The same things were measured in two ways. Each way mixes the same 5 hidden numbers, adds some noise and spreads widely along 2 directions of its own, which tell nothing about the thing.
Some things both ways: the first way, then the second way.
[9, 4, -4, 61, -32, -10, -18, -28, -34, 22, 7, 0, 13]
[2, 55, 2, -23, -33, -2, 23, -14, -32]

[11, -10, 11, 25, -48, -25, -23, -15, 13, -33, 10, 51, 5]
[-42, 24, -26, 13, -14, -14, 28, 50, 15]

[-29, -19, 4, -27, -14, -21, -19, 10, 37, -40, -42, 20, -12]
[-16, -51, -30, 47, 17, 14, -50, 22, 19]

[-15, -6, -5, -8, 34, -16, -30, -13, -10, -2, -47, 0, -8]
[-23, 16, -6, 1, 13, 6, -6, -86, 27]

[-13, -4, 0, 21, -61, 6, -11, 2, 8, -33, 10, 21, 10]
[-25, 17, -55, -12, -57, 13, -10, 45, -12]

[0, -7, -13, 32, -20, -45, -14, -8, 27, 17, -8, 12, -13]
[-41, -20, -33, -43, -43, 2, -16, -18, 5]

[2, 13, -4, 20, -21, -26, -5, 20, 37, -19, -17, 23, -5]
[20, -27, -28, 23, -6, 18, -57, 57, -2]

[-38, 18, -20, 41, -1, 16, -9, 14, -25, 19, -37, -40, -9]
[18, 31, -21, -22, -49, 40, -64, -73, -35]

[12, 21, -3, 33, -10, -5, -18, 6, -5, -20, 1, 26, 9]
[8, 47, -19, 1, -18, 9, -1, 16, 8]

[19, 12, 19, 25, -37, -21, -6, -1, 8, -16, -31, 18, 28]
[-22, 33, -20, 5, -34, 3, -2, 40, -23]

[-12, -9, -2, 54, -25, -41, -20, -23, -10, 36, -37, -14, -19]
[37, -31, 17, 26, 19, 14, -43, -10, -53]

[-17, 2, 2, 79, -35, 8, -41, -23, -62, -2, -3, 7, -12]
[68, 36, 3, 72, 29, 22, -7, 4, -53]

[23, -9, 3, 12, -20, -26, -27, -25, 8, -26, 21, 50, 12]
[-13, 5, -32, -5, -5, -14, 38, 34, 30]

Other things, the second way, with their names:
<250>: [8, 56, 8, -2, 4, -18, 55, 19, -8]
<311>: [-31, 39, -35, 34, -41, 12, -21, 62, -18]
<157>: [-45, -27, -52, -1, 2, -2, 14, -17, 55]
<49>: [10, 37, -8, 31, 24, 7, 1, 3, 32]
<432>: [5, 50, 4, -62, -49, 5, -17, -23, 12]
<25>: [25, 27, 19, 24, -20, 4, -22, 78, -61]
<93>: [-22, 38, -11, 3, -38, 11, -48, 61, 13]
<426>: [49, -16, 24, -62, -50, 5, -56, 46, -41]
<189>: [-7, -7, -51, 74, 4, 34, -51, -5, -23]
<124>: [12, 25, 16, -27, -5, -21, 34, 11, -2]
<220>: [-3, -34, -20, 22, 24, 10, -34, -10, 35]
<254>: [21, -6, -9, 32, 25, -4, 4, 21, 2]
<360>: [-28, -12, -26, 6, -18, 7, -28, 5, -6]
<239>: [-17, 4, -38, 2, -22, -4, 18, 62, 7]
<430>: [3, -3, -36, -13, -54, 28, -41, -21, -58]
<143>: [-8, 25, -32, -7, -40, 19, -28, 0, -3]
<393>: [-7, 14, -9, -25, -5, -5, 17, -27, 27]
<299>: [35, -33, -19, 63, 36, 39, -77, -47, -8]
<338>: [-6, 36, -36, 22, -21, 3, 18, 65, -1]
<119>: [16, -7, 6, 63, 67, 13, -9, -92, 2]
<9>: [-9, -52, -1, 20, 26, 6, -50, -3, 35]
<38>: [34, 71, 38, 21, 8, 13, -33, -16, 5]
<98>: [44, 47, 38, -35, -19, -12, 12, 62, -23]
<369>: [-11, 81, 9, -58, -29, -14, 51, -28, 28]
<13>: [46, 7, 35, -11, -2, -3, -6, 26, -36]
<281>: [9, -32, -36, 37, 7, 24, -40, -13, -7]
<288>: [-1, 19, 0, 12, 23, 16, -17, -86, 22]
<145>: [-13, 72, 0, -46, -42, -1, 11, -26, 14]
<342>: [20, -33, -17, 63, 65, 4, 8, -16, 17]
<364>: [8, 87, 21, -43, 12, -6, 43, -89, 69]
<152>: [-23, 4, -28, -28, -34, 8, -10, -17, 1]
<141>: [-32, 13, -38, 8, -19, 28, -42, -55, 11]
<463>: [-19, -42, 9, -12, 21, -18, 3, -27, 25]
<329>: [-30, -72, -4, -31, 4, -5, -50, -18, 47]
<450>: [24, 41, 10, -96, -65, 5, -12, -21, -6]
<255>: [-56, -14, -42, 20, 3, 6, -13, -55, 17]
<375>: [10, -18, -26, -19, -9, 16, -7, -72, -24]

Some of these things the first way, each followed by its name:
[-2, -6, -2, -35, 23, -43, -8, 9, 52, -15, -57, 13, -4]
<9>
[-12, 4, -24, 45, -25, 7, -16, -3, -9, 1, 31, 8, 0]
<145>
[5, -1, 13, 4, 23, -51, -29, -8, 11, -5, -69, 20, -14]
<255>
[24, 37, 1, 37, 12, -28, -7, 16, 12, -1, -37, 12, 7]
<143>
[8, 7, -8, 10, 32, -45, -25, 5, 32, -10, -36, 30, -22]
<220>
[-23, 2, -36, 16, -32, 22, 9, -5, 4, 23, 35, -27, 21]
<450>
[28, 7, 16, 10, -29, -27, -15, -7, 18, -33, -3, 47, 23]
<239>
[-15, 16, -14, 30, -54, -2, 3, 36, 44, -32, 4, 20, -6]
<93>
[-1, -27, 4, -51, 15, -39, -12, -24, 32, -1, -45, 7, 15]
<463>
[-11, -13, -6, 31, 7, -22, -30, -31, -28, 28, -29, -11, -8]
<375>
[-6, 2, -35, 65, -58, -23, 11, -5, 23, 53, 29, -19, 1]
<426>
[-11, 6, 14, 38, -68, -2, -12, 13, 8, -42, -9, 28, 2]
<311>
[-33, -33, -23, -49, -1, -36, -6, 3, 69, -1, -29, 0, -15]
<329>
[-23, 5, -28, 4, -18, 22, 2, 9, 8, 0, 14, -14, 17]
<432>
[-2, -11, -6, 29, -45, -9, -7, -26, -8, 20, 8, -8, 20]
<13>
[6, 19, -31, 14, 50, 6, -35, -13, -24, -1, 24, 20, 2]
<364>
[40, 26, 12, 88, -55, -51, -3, -4, 6, 25, -19, 14, 12]
<25>
[-9, -8, -2, 23, -30, -29, -17, -4, 20, -4, -22, 14, -13]
<360>
